The rows come from 6 hidden closed curves, with some noise, and rows from the same curve form a group. Each curve winds through 6 dimensions. The rows are also pushed far along 4 directions, which tell nothing about the answers.
In the rows, 128 means zero.
Some rows, each with its group after it:
[126,152,113,132,105,143,132,134,121,127,115,108,136,121,132,148,129,111,94] => z_765
[126,109,125,127,120,138,146,107,151,122,145,128,134,100,127,115,108,149,140] => z_652
[129,161,69,134,117,173,136,127,111,145,108,103,121,103,120,128,134,125,53] => z_765
[112,117,120,133,154,110,109,113,110,144,126,136,115,140,107,114,162,106,128] => z_984
[137,138,134,103,109,135,122,134,133,113,146,137,122,139,146,149,126,135,131] => z_733
[137,147,111,134,124,146,121,139,145,131,115,130,121,121,138,134,108,134,123] => z_765
[118,122,133,153,148,112,131,130,120,146,114,123,131,136,115,117,130,114,142] => z_733
[135,129,128,126,78,126,109,104,142,134,137,116,128,117,158,152,151,142,139] => z_782
[128,122,82,156,142,120,114,92,146,157,112,133,104,92,121,96,128,126,113] => z_733
[141,137,152,136,131,125,142,130,124,132,117,138,133,128,133,129,107,130,124] => z_733
[121,125,137,122,136,138,115,126,131,113,123,136,136,127,136,130,144,122,128] => z_582
[120,103,121,117,132,141,137,131,132,114,138,118,143,129,125,105,139,132,133] => z_582
[121,137,155,133,140,117,158,156,111,99,143,132,131,130,110,130,125,106,109] => z_984
[132,118,70,122,82,118,85,65,145,156,116,97,132,102,163,159,132,161,154] => z_984
[122,96,128,119,173,110,118,118,118,134,130,146,115,149,98,89,139,121,142] => z_765
[125,83,170,111,146,60,95,100,115,134,119,129,141,176,123,130,141,113,195] => z_652
[147,160,123,105,101,169,125,131,127,124,107,122,132,122,152,155,114,139,85] => z_652
[144,161,147,117,118,129,107,135,113,115,124,142,119,136,146,165,136,139,122] => z_652
[123,115,167,116,166,97,123,149,99,101,128,139,135,165,105,128,135,113,148] => z_582
[146,127,140,125,116,80,89,109,115,156,113,124,124,159,142,157,124,146,182] => z_582
[117,116,97,133,139,105,116,93,131,146,132,131,122,118,128,127,127,123,146] => z_984
[131,145,76,119,138,163,120,131,142,124,122,135,100,113,118,106,127,117,77] => z_733
[141,176,137,124,121,129,89,136,92,137,86,122,121,150,127,180,140,120,104] => z_582
[128,122,125,120,113,138,135,122,129,137,128,111,143,134,123,134,125,131,133] => z_582
[134,153,166,109,160,128,127,169,93,113,106,143,126,182,106,133,131,84,97] => z_652
[117,142,134,142,154,137,147,147,128,110,135,148,115,115,114,120,124,109,100] => z_582
[127,122,140,135,136,100,105,128,123,123,128,133,116,135,125,131,141,135,151] => z_765
[139,136,174,112,100,143,150,161,116,101,141,121,150,136,144,156,123,156,130] => z_765
[121,115,127,114,144,118,128,135,121,108,134,127,125,138,111,122,126,125,127] => z_582
[131,120,132,124,115,120,114,120,141,113,123,117,132,124,126,135,126,129,140] => z_782
[115,150,93,146,177,148,131,166,107,136,105,134,117,137,110,109,130,103,89] => z_652
[136,157,112,134,122,142,112,142,111,146,96,119,136,133,160,159,121,148,125] => z_652
[121,114,122,120,144,104,101,114,129,117,142,142,112,137,118,118,152,120,150] => z_652
[119,119,107,128,109,141,132,121,135,130,142,113,129,115,125,114,156,121,109] => z_782
[151,162,183,112,90,120,104,142,110,127,116,131,136,162,156,186,137,129,144] => z_782
[122,107,118,137,135,119,138,103,141,139,138,129,133,109,125,114,113,141,149] => z_782
[133,118,103,125,106,125,121,111,153,126,133,117,130,110,148,131,112,146,144] => z_984
[131,152,167,145,138,106,123,156,103,140,111,133,132,163,126,152,130,108,143] => z_733
[131,129,139,146,124,124,140,137,134,122,129,128,130,112,134,127,117,144,133] => z_984
[138,137,173,123,118,139,160,148,103,107,122,121,155,130,128,141,116,140,107] => z_733
[104,95,149,121,122,154,191,142,120,108,166,110,166,118,107,105,136,128,117] => z_984
[138,147,161,132,136,79,100,131,98,125,110,135,124,152,136,169,128,125,152] => z_984
[121,120,108,138,144,107,117,113,122,153,121,123,115,141,98,108,137,102,132] => z_582
[112,111,126,145,127,131,160,131,133,109,152,121,132,94,112,105,134,130,112] => z_782
[130,97,167,118,113,87,125,104,120,123,144,128,141,138,137,133,143,132,159] => z_733
[128,102,175,110,95,95,123,119,135,109,149,119,153,149,152,150,137,127,177] => z_765
[141,139,130,125,130,139,103,122,114,157,102,131,133,142,147,150,127,158,151] => z_984
[117,73,94,132,97,131,145,70,179,129,165,114,139,64,143,99,120,172,158] => z_652
[125,96,111,124,107,131,128,104,145,143,123,101,147,119,134,117,124,142,145] => z_652
[146,195,135,128,96,184,134,164,125,121,110,126,118,123,130,160,128,118,63] => z_782
[142,136,142,109,106,123,124,145,123,103,140,126,130,141,154,144,132,141,129] => z_984
[139,172,121,140,148,153,113,137,118,143,88,142,99,127,106,128,131,99,71] => z_765
[146,156,127,126,104,134,113,110,139,126,118,134,115,108,141,151,119,135,108] => z_782
[139,157,95,133,125,141,112,141,130,141,113,129,106,128,144,130,126,128,101] => z_782
[130,106,119,116,100,133,127,118,135,128,138,106,148,126,146,127,131,156,150] => z_582
[121,99,121,115,115,147,172,128,157,86,164,121,138,94,118,95,113,130,106] => z_782
[127,121,114,147,149,113,84,116,128,151,91,122,109,135,107,113,150,120,140] => z_984
[132,140,124,123,120,103,79,105,112,141,103,120,118,138,134,161,149,130,136] => z_582
[129,113,126,119,127,138,136,139,137,116,131,122,139,134,140,107,128,128,123] => z_733
[123,125,125,123,131,152,131,123,139,119,119,124,147,113,137,140,110,144,135] => z_582
[126,110,131,132,134,126,135,133,126,124,134,124,141,123,134,117,126,157,151] => z_984
[116,114,133,152,147,113,137,127,118,141,120,122,135,128,112,112,131,118,140] => z_733
[131,150,116,146,121,133,133,130,136,130,126,134,114,109,137,128,125,117,98] => z_765
[136,149,144,126,124,111,118,153,105,116,126,129,124,150,138,154,132,131,130] => z_765
[123,142,144,122,109,190,197,158,120,121,150,121,163,111,133,138,105,148,95] => z_984
[128,123,117,134,133,105,117,130,130,128,133,133,112,131,141,121,136,130,132] => z_782
[137,166,126,139,129,144,111,130,128,144,101,142,116,129,134,146,129,110,108] => z_582
[125,118,120,126,139,122,139,119,109,138,130,126,132,128,123,117,131,137,121] => z_765
[126,148,120,144,155,136,144,147,130,125,134,151,105,118,108,110,116,113,102] => z_733
[138,150,118,139,125,116,92,127,134,160,103,131,116,151,143,148,124,117,153] => z_733
[107,64,138,127,157,92,137,112,133,128,147,128,153,139,133,102,125,135,194] => z_652
[124,125,101,156,137,96,89,113,135,163,108,128,108,134,136,121,150,112,152] => z_733
[123,115,138,119,136,118,130,113,128,113,145,145,133,116,143,133,124,144,143] => z_652
[125,102,145,122,122,128,160,147,143,96,151,120,148,122,134,115,106,140,145] => z_782
[125,121,129,135,121,120,133,109,111,140,127,118,137,115,129,131,137,140,122] => z_765
[135,121,146,137,106,114,135,135,146,125,151,131,128,128,148,127,125,142,159] => z_652
[117,135,60,146,121,127,104,97,136,149,109,105,112,99,122,122,148,107,96] => z_765
[115,116,100,131,138,125,131,132,132,117,140,123,110,118,111,94,154,109,98] => z_782

New rows. What belongs after each?
[114,106,102,131,152,123,135,132,115,134,129,114,133,136,107,99,139,119,124] => z_782
[132,145,118,130,117,153,130,152,119,134,110,104,128,138,111,126,133,115,95] => z_652
[119,106,124,132,146,115,141,109,123,136,131,127,137,123,115,114,116,132,142] => z_782
[127,148,107,133,155,117,113,127,96,144,98,126,116,146,107,131,139,99,100] => z_765
[138,129,164,101,85,166,161,156,122,100,147,108,160,128,145,153,120,168,122] => z_765
[109,105,145,115,129,169,175,144,148,80,163,132,158,98,136,113,124,138,117] => z_582
[132,133,80,136,157,86,56,98,109,173,76,121,104,151,128,139,138,128,152] => z_782
[125,102,164,120,136,86,126,111,132,110,159,153,134,129,154,136,125,148,183] => z_652
[132,135,163,131,157,90,79,126,90,152,92,137,120,173,116,149,153,116,159] => z_984
[134,151,121,137,108,158,126,115,124,143,104,118,127,101,128,143,135,140,85] => z_765
[127,131,103,133,123,140,142,126,127,146,137,130,123,118,141,119,129,137,112] => z_782
[118,108,105,136,132,127,140,100,134,140,133,119,135,104,122,113,116,143,135] => z_782
[137,164,156,126,184,150,149,182,90,120,108,158,115,161,87,115,111,104,82] => z_765
[131,145,145,128,112,127,115,123,107,152,117,125,132,145,134,155,147,125,133] => z_782
[132,156,134,134,108,165,150,148,144,117,135,133,122,109,124,130,124,120,90] => z_782
[133,128,139,142,126,127,141,153,141,127,140,130,121,136,122,109,125,118,130] => z_652
[122,105,128,137,114,147,138,119,154,137,128,113,141,109,125,110,125,138,137] => z_984
[130,125,126,146,134,128,134,123,128,143,110,121,137,118,130,119,115,135,130] => z_733
[103,82,119,142,132,142,188,133,142,116,165,112,157,94,131,84,119,142,129] => z_652
[122,113,148,127,126,132,149,119,126,144,139,129,151,126,137,134,118,145,157] => z_984
[130,131,153,132,111,124,133,127,143,119,145,137,127,123,135,131,135,121,137] => z_782
[129,132,141,110,125,125,124,138,113,110,130,125,127,143,123,144,138,122,116] => z_582
[129,133,108,123,101,124,117,96,131,145,127,118,139,115,154,164,118,148,142] => z_984
[127,120,129,102,93,144,132,118,120,127,139,109,154,132,145,151,140,145,131] => z_984
[134,128,146,136,132,123,138,127,111,126,111,121,140,124,127,127,125,133,115] => z_733
[139,125,143,107,123,138,112,129,116,129,113,120,136,148,125,141,131,145,139] => z_765
[110,121,103,124,119,173,171,154,123,117,149,103,140,114,107,99,146,116,76] => z_782
[128,126,124,118,121,132,134,139,108,133,121,108,147,147,132,137,129,136,129] => z_782
[112,69,203,99,157,136,213,168,121,80,193,144,165,150,98,75,118,131,147] => z_765
[117,107,116,123,100,152,147,107,149,125,143,107,147,102,119,119,129,135,126] => z_782
[125,98,132,114,139,122,134,132,132,113,139,124,142,145,124,110,122,127,153] => z_984
[121,132,130,137,143,100,103,108,114,152,109,126,120,146,105,137,143,101,139] => z_582
[129,109,144,110,144,123,118,120,123,131,118,132,137,155,114,120,128,122,148] => z_765
[123,109,129,119,168,130,143,150,129,109,129,140,129,150,105,82,126,97,116] => z_733
[138,166,118,145,163,115,87,139,97,158,69,135,114,156,131,152,122,118,124] => z_652
[116,113,129,133,114,135,146,126,146,117,157,128,126,110,121,105,151,114,117] => z_782
[123,115,134,120,92,141,158,108,123,117,144,103,156,97,130,140,128,153,115] => z_782
[133,124,135,129,119,115,127,103,145,118,140,140,119,109,130,127,121,129,131] => z_782
[141,128,158,115,108,139,128,136,135,118,133,132,134,126,143,144,123,162,141] => z_765
[124,111,140,114,121,125,148,110,133,118,153,129,138,119,121,130,114,143,143] => z_733
[127,141,112,121,130,130,132,129,113,128,138,136,123,126,139,139,130,134,115] => z_984
[139,162,125,138,140,125,96,157,109,138,89,130,116,154,140,141,138,114,115] => z_733
[117,109,78,133,149,115,99,113,140,141,127,129,103,128,126,91,158,110,125] => z_652
[116,99,121,114,137,125,132,98,132,115,139,131,138,109,130,119,131,136,129] => z_652
[150,163,158,113,100,177,152,164,134,113,125,132,140,124,149,156,98,159,110] => z_765
[127,113,139,136,130,120,144,119,118,121,125,122,140,114,124,115,130,135,119] => z_733
[123,134,127,119,147,131,122,130,114,110,134,144,125,125,125,136,138,129,120] => z_652
[128,120,163,120,125,91,117,117,102,128,125,125,140,153,134,149,144,121,149] => z_765
[132,171,111,152,140,134,109,139,103,166,93,131,112,138,126,148,136,121,108] => z_782
[138,159,128,133,133,178,148,181,124,112,121,130,117,126,117,106,131,123,68] => z_984
[139,141,109,110,102,143,94,111,127,149,110,119,123,139,146,153,139,133,124] => z_984
[119,133,138,131,125,129,159,148,126,101,147,125,130,119,111,123,127,101,97] => z_984
[127,130,135,123,132,102,125,136,109,107,137,129,125,138,129,135,139,124,127] => z_984
[128,120,123,130,112,131,129,141,134,116,139,120,140,119,161,139,131,155,146] => z_733
[113,109,128,126,113,162,169,126,141,106,149,110,150,101,101,109,128,124,104] => z_782
[121,124,138,130,116,120,131,116,121,138,130,115,138,130,120,140,136,120,135] => z_582
[135,142,147,121,91,140,155,134,130,121,130,114,154,125,156,157,109,128,120] => z_765
[128,138,138,146,165,95,90,122,108,151,105,151,101,150,116,127,154,108,137] => z_984
[123,134,152,135,151,109,128,158,100,126,120,133,136,155,130,137,135,118,139] => z_652
[119,112,104,141,144,65,76,86,137,143,118,133,94,131,116,122,151,97,152] => z_984
[121,130,135,142,152,138,157,137,114,131,125,134,130,116,107,112,119,127,106] => z_765
[136,137,118,127,82,167,151,115,152,132,130,115,144,94,154,138,113,144,102] => z_765
[112,88,152,117,125,105,144,127,119,119,156,118,150,148,127,115,149,125,159] => z_782
[127,121,154,137,136,96,142,138,117,128,151,140,119,143,118,113,138,115,139] => z_582
[130,113,137,114,103,119,121,111,141,111,155,130,125,121,135,129,144,141,143] => z_652
[128,140,174,106,145,116,132,163,102,105,135,140,129,175,110,142,136,97,128] => z_733
[112,104,111,127,136,156,187,135,122,118,160,119,142,102,112,86,128,137,92] => z_765
[136,142,115,134,68,184,169,151,150,122,150,102,148,91,154,139,113,170,106] => z_652
[126,120,107,123,109,132,137,139,139,115,149,115,134,123,144,125,126,139,133] => z_765
[134,132,127,136,109,138,125,124,152,143,131,130,129,120,148,135,117,138,148] => z_782
[108,85,147,120,122,137,183,132,135,106,170,115,154,123,104,87,139,112,120] => z_733
[139,124,147,99,102,157,136,131,126,124,123,112,153,138,136,143,120,149,131] => z_765
[143,177,88,122,103,170,124,162,123,122,113,111,120,128,141,153,122,131,76] => z_765
[113,115,109,127,123,136,156,115,134,125,151,123,139,108,126,123,119,127,123] => z_984
[145,161,129,113,87,152,124,149,119,116,120,111,130,130,152,161,135,138,93] => z_782
[130,129,132,131,137,114,127,108,126,145,122,136,116,134,107,115,131,104,120] => z_733
[132,172,91,147,123,172,121,139,121,147,103,124,104,102,121,128,144,127,62] => z_984
[120,70,164,118,165,76,118,110,129,122,155,152,124,151,113,92,143,136,195] => z_765
[132,136,105,119,119,116,100,108,124,138,112,117,129,135,136,153,121,129,141] => z_984
[135,127,138,117,115,118,122,118,115,115,127,125,130,123,134,139,137,142,121] => z_733
[108,103,122,152,149,116,137,127,160,111,148,135,113,106,102,87,140,100,133] => z_765
[136,147,151,112,129,123,102,158,105,121,110,124,136,173,138,165,133,124,146] => z_733
[133,156,82,143,101,176,128,134,158,144,123,120,112,95,142,125,123,136,93] => z_782
[126,90,111,133,120,96,121,83,161,125,145,129,125,96,146,114,117,154,168] => z_782
[103,90,114,138,125,127,178,142,142,96,186,122,134,97,121,83,140,132,118] => z_765
[129,121,145,112,142,115,133,119,127,106,136,143,122,136,108,114,125,104,117] => z_782
[112,119,176,135,158,99,134,135,100,120,125,137,143,150,105,132,139,104,149] => z_582
[136,145,141,112,115,171,139,149,134,102,123,129,150,116,157,156,104,159,119] => z_582
[118,132,99,141,133,104,103,107,122,142,109,117,119,129,119,129,144,100,122] => z_765
